The groups are shells around one centre, one inside the other: the same stretched ball of 7 dimensions in 7 sizes.
Known rows, each followed by its group:
[-50  11  25 -49  58 -54 -20 -20  14 -14  -1  13  22   1 -27 -11]
J_926
[-68  14  17 -19  71 -57 -30 -28  41 -17 -35  19 -14   7 -43 -17]
J_474
[-64  15   1   0  38 -63 -29 -32  19   5 -31  17   1  12 -25 -27]
J_755
[-41   5   9 -14  31 -31 -17 -11  29   1 -17   4   1   9 -24 -29]
J_899
[-10 -40 -15 -26  11 -56 -26 -43  20   0  18  -6  22 -20  -6 -52]
J_474
[-27 -19  -9  -9   4 -47   3 -14  18  17   7  -3  -2  18 -11 -61]
J_899
[-25 -24 -20  17 -13 -47   1 -19  16  32  -2  -5  -6  24  -7 -70]
J_60
[ -3 -42  -7   2  24 -45   9 -15   9   7   6   1  14  22  -5 -41]
J_401
[-20 -35   0 -14   1 -67 -30 -53   7  29  20  -4  34  -6 -14 -50]
J_276
[  2 -51  28  14  25 -45  13 -20  -1  41  14   0  30  46 -24 -31]
J_276
[ 15 -59   0  -1  14 -50  11 -23  -8  21  26  -3  39  23  -1 -39]
J_474
[-25 -28  14  18  -5 -37 -28 -39  30  50  -4 -10   8  14 -34 -53]
J_401
[ -8 -43  -1  -8  33 -55  -3 -28  11   4   9   3  19  13 -12 -37]
J_755
[-52   7  20   8  12 -47 -18 -24  15  39 -15   5   7  29 -32 -37]
J_899
[-20 -21  -3 -34  12 -64  -3 -25  -9   9  27   2  35   5   0 -42]
J_926
[-53  19   9 -19  45 -46  -8  -6  13  -7 -20  15   5  19 -19 -18]
J_755
[-68  21 -11 -23  44 -69 -20 -23  17 -17 -22  19  -5   4 -15 -33]
J_401
[-20 -32  15  -3  36 -62 -20 -42   6  18   2   7  33  13 -23 -23]
J_899
[-28 -31   5   1  13 -68 -27 -51  10  31   6   2  25   7 -22 -44]
J_899
[-34 -15  -1  13   1 -40 -47 -46  34  30 -18  -4  10  -7 -26 -45]
J_926
[-46   8 -12   2  10 -43 -21 -19  20  11 -21   5   1   8 -11 -42]
J_755
[ -8 -35  19 -10  52 -48  17  -8   3   2   6   9  20  36 -18 -20]
J_926
[ -5 -38   2  -7  24 -61   8 -23 -15  15  18   6  40  25  -1 -30]
J_60
[  0 -49   8   6  12 -47  -8 -33   9  30  13  -5  28  17 -16 -42]
J_755
[-41   7   1 -24  53 -50  -3  -6   6 -21 -14  17  13  15  -9 -14]
J_60
[-48  11  39 -53  72 -67   6  -9 -12 -11  10  22  37  28 -24   2]
J_60
[ -6 -31   1  28 -14 -33  10 -11  -2  50   5  -6  21  42  -7 -50]
J_474
[-47  12   5 -32  17 -52 -10 -15   4   7   5   6  18  10 -12 -37]
J_899
[-44  -8  23 -13  19 -55 -30 -40  20  30   0   1  18   8 -35 -37]
J_755
[-59  18  -4 -39  33 -74 -21 -28  -2  -8   0  16  23  -1  -7 -29]
J_276
[ -3 -47  18 -15  53 -56  20 -14   2   3  16   7  22  34 -18 -26]
J_276
[ -9 -41  31  -7  35 -53  -1 -29   0  28  16   3  37  30 -27 -23]
J_899
[-68  22  -3   3  40 -53 -28 -23  29  -2 -41  17 -12  12 -26 -29]
J_401
[-41  -9  -9 -28  43 -54 -11 -19  33 -21  -8   7 -12  -1 -17 -44]
J_276
[-56  10  17   2  11 -47 -38 -36  22  35 -19   4  12  10 -33 -35]
J_899
[-60  28  11 -36  16 -50 -28 -21   7  10  -4   7  23   0 -18 -28]
J_474
[-42  -1  11 -12  41 -42 -34 -29  30  -1 -21   8  10  -2 -28 -20]
J_926
[-43   3   9 -25  13 -58 -39 -41   4  17   3   4  38  -9 -16 -28]
J_60
[-33  -8  -6 -21   4 -54 -26 -33   9  14   6   0  25  -6  -8 -44]
J_755
[-51  19  15 -34  51 -43  -6  -2  15 -14 -12  14   7  15 -20 -16]
J_401
[-51  -5  29 -18  48 -70 -36 -48  13  15  -7  14  28   6 -38 -16]
J_401
[-59  17   7   7  33 -38 -41 -28  35   9 -40  11  -3   5 -32 -24]
J_276
[-46  -4  -5 -13  14 -58 -55 -54  27  11 -13   3  19 -22 -21 -38]
J_276
[-75  29  40 -12  64 -52 -21 -18  24   8 -33  21  -1  30 -49  -7]
J_60
[-25 -29 -29  11  -6 -64 -18 -40  12  21  -1  -1   7   4  -1 -64]
J_60
[-44   6  -2 -18  50 -43  -7  -6  24 -20 -21  13  -5  12 -16 -24]
J_926
[-60  14  24 -38  58 -82 -12 -29 -12  -1   1  24  35  19 -22  -7]
J_60
[-26 -19  15 -43  36 -62 -18 -34   4   1  21   4  38  -4 -17 -26]
J_401
[-45  -1   1  -1  41 -42 -15 -16  34  -3 -27   9 -13  14 -26 -34]
J_755
[-71  38   6 -34  24 -55 -29 -20  10   2 -13  13  14   1 -18 -27]
J_474
[-36  -4 -13 -17  36 -45   3  -3  20 -17 -11   9  -8  14  -7 -39]
J_926
[  3 -37  24 -23  16 -39   5 -15 -10  25  31  -5  50  22 -11 -26]
J_474
[-57  -5  17 -35  52 -77 -33 -47  23  -2  -2  12  11  -4 -35 -30]
J_276
[-42  -4  41 -21  61 -63  -2 -21  -3  13   0  18  31  36 -34  -6]
J_899
[-74  36  17 -56  65 -70 -23 -20   6 -25 -11  24  19   1 -22  -6]
J_60
[-27 -21  30  -8  47 -61  11 -17  -6  21   6  12  26  43 -26 -19]
J_755
[-29 -12  -2 -27  37 -42  -7 -12  26 -13  -3   3   0   3 -15 -37]
J_401
[-81  22  -1 -24  60 -86 -37 -45  22 -16 -28  25  -3  -2 -28 -25]
J_474
[-43  -5  39 -39  64 -70   5 -18  -3   3  11  17  27  31 -32 -12]
J_401
[-34  -4 -19 -20  15 -54 -22 -26  10  -6  -3   5  18  -8   1 -40]
J_926
[-29 -30  -2  12  43 -55   5 -20  28   5 -16   9 -16  31 -24 -45]
J_474
[-58  15  16  15  28 -46 -35 -30  20  25 -35  13  10  19 -33 -20]
J_276
[-14 -36  30  18  37 -43   7 -18   9  34  -4   5  17  47 -32 -25]
J_926

New rows, each followed by its group:
[-15 -33  -4 -30  16 -54  -8 -28  14   4  22  -4  18  -1  -9 -51]
J_899
[-11 -49 -22  19   9 -64  -9 -41  13  21   1   0   8  13  -6 -58]
J_474
[-37  -3   5 -48  57 -60  -9 -17   9 -28   3  14  20  -1 -12 -18]
J_926
[-68  11  20 -19  78 -69 -26 -32  28 -15 -30  24  -4  13 -40 -11]
J_276
[-42 -19   1 -31  39 -86 -31 -55   9   0   9  11  26  -9 -19 -35]
J_276
[-50   9  26   1  17 -37 -23 -21  23  34 -16   3   7  23 -37 -32]
J_755
[-22 -28  -2 -27  -8 -55 -23 -40  14  25  26 -10  24  -9 -13 -60]
J_474
[ -8 -32  -7 -14   4 -48  21  -6  -3  17  24  -4  17  27   1 -54]
J_926
[-22 -14  11 -10   0 -39  10  -6   2  32  15  -4  17  31 -13 -48]
J_899
[-69  21  27 -29  51 -65 -30 -32  14   5 -15  18  16  10 -36 -15]
J_755
[-24 -26  -4 -26  37 -47 -14 -24  33 -13   1   0  -1  -4 -18 -43]
J_60
[-25 -18  13  32  22 -39   5 -11   9  34 -19   7   7  48 -23 -31]
J_60
[-44   7   1 -27  39 -66  -3 -15  -9  -6  -1  17  25  17  -5 -21]
J_926
[-39 -18  -7  23  -6 -63 -32 -50  14  44 -11   1  12  11 -19 -55]
J_474
[ -4 -42  33 -16  26 -61   9 -27 -20  35  33   3  54  35 -18 -23]
J_474
[-58  -2   1   3  52 -65 -45 -49  34  -3 -36  17  -2  -2 -33 -24]
J_60
[-36  -6 -14 -35  10 -56 -32 -35  18  -3   7  -1  18 -21  -6 -47]
J_276
[-28 -30  26  30  14 -46 -16 -36  24  54 -11  -1   6  36 -41 -43]
J_60
[-49   8  -2  16  16 -36 -13 -11  27  19 -30   6 -13  26 -22 -42]
J_899
[  1 -46  27   1  -4 -33  -1 -24   9  52  24 -13  31  27 -26 -46]
J_276
[-39  -1 -10 -49  43 -66  -4 -16   2 -27   9  13  18  -2  -1 -31]
J_276
[-52   6   1   6   0 -34 -33 -27  41  29 -23  -3 -13   6 -31 -54]
J_926
[ -8 -38  24  20  27 -37  -1 -22  11  35  -4   1  22  38 -28 -27]
J_926
[-48  16   3 -12   7 -35   0   0  14  18  -8   3  -1  25 -15 -45]
J_276
[ -9 -33  12 -24  12 -53   6 -20  -6  23  30  -3  36  19  -9 -41]
J_755
[-25 -37  29  10  20 -64 -19 -49   8  49   7   2  29  26 -36 -36]
J_474
[-30 -11 -29 -11   3 -41 -33 -31  31  -4 -10  -4   1 -20  -3 -54]
J_474
[-36   3  10 -33  47 -48  12   3   3 -12   1  12  12  25 -11 -23]
J_899
[-13 -20  14   0 -10 -34   6 -10  -6  45  17  -6  32  33 -10 -43]
J_276
[-27 -34  11  16  18 -60 -43 -60  21  35  -9   2  25   3 -31 -35]
J_474
[-32  -3   4  -4  22 -28  21  13  20   9  -9   2 -14  40 -17 -45]
J_474
[-73  37 -10 -31  41 -60 -17 -11  14 -20 -24  19  -4   5 -11 -28]
J_474
[-28 -11 -11   5   3 -28   3  -2  28  15 -10  -4 -15  22 -12 -58]
J_926
[-32 -18  17 -47  67 -63  13 -10  12 -22  13  12   8  19 -22 -26]
J_474
[-47  -8  11   2   2 -56 -27 -40  22  42  -3  -1   6  14 -32 -54]
J_276
[-23 -22 -18  10  21 -35  -5 -13  33   0 -19   1 -15  14 -12 -50]
J_276
[-42 -14   8   9  40 -46 -14 -24  38   9 -25   7 -17  21 -35 -39]
J_401
[-30 -20  20  -1   2 -55 -40 -52   8  46   6  -2  39   4 -28 -36]
J_474
[-11 -46   3  35   3 -45  -8 -34  20  46  -5  -4   6  31 -24 -54]
J_926
[-50   9  16 -44  41 -74  -3 -20 -12   1  13  16  32  17 -13 -22]
J_276
[-46   4  -1   7  47 -48 -19 -19  21  -5 -34  17   1  17 -20 -19]
J_60
[-44   2 -25 -24  35 -67  -2 -15   5 -21  -6  15   3   6   3 -40]
J_474
[-44 -17  -2 -30  49 -78 -14 -37  18 -11   3  12   4   2 -21 -40]
J_926
[-12 -16  13  -1  -7 -16  -3  -4  14  35   6 -11  19  23 -15 -43]
J_60
[-44 -14  19  -6  58 -77 -11 -36   6   8  -9  19  17  26 -30 -19]
J_401
[-51   8  -6  20  26 -40 -26 -21  30  10 -41  11 -10  16 -22 -33]
J_276
[-76  31   9 -27  50 -61 -19 -16  23 -10 -25  19  -9  13 -28 -26]
J_401
[-22 -21  -5  17  26 -40   4 -10  16  12 -17   6  -2  31 -13 -39]
J_401
[-46   9  26 -21  27 -33   5   2  21  17  -4   3  -4  32 -31 -37]
J_60
[-18 -40  -6 -14  26 -67  -7 -37  13   8  13   2  14   7 -13 -49]
J_755
[-44   2  -4 -34  37 -47 -16 -17  29 -17  -7   6  -3  -4 -17 -38]
J_401
[-34 -11  43   2  34 -47   2 -16   3  39  -2   8  23  47 -37 -20]
J_401
[-72  16  20   8  41 -60 -33 -36  29  22 -35  16  -6  22 -43 -28]
J_276
[-12 -31  34  -5  37 -34  -8 -21  16  24   3   0  26  25 -33 -20]
J_276
[-26 -19  26 -44  67 -70  13 -14 -10 -12  19  17  35  26 -17 -10]
J_926
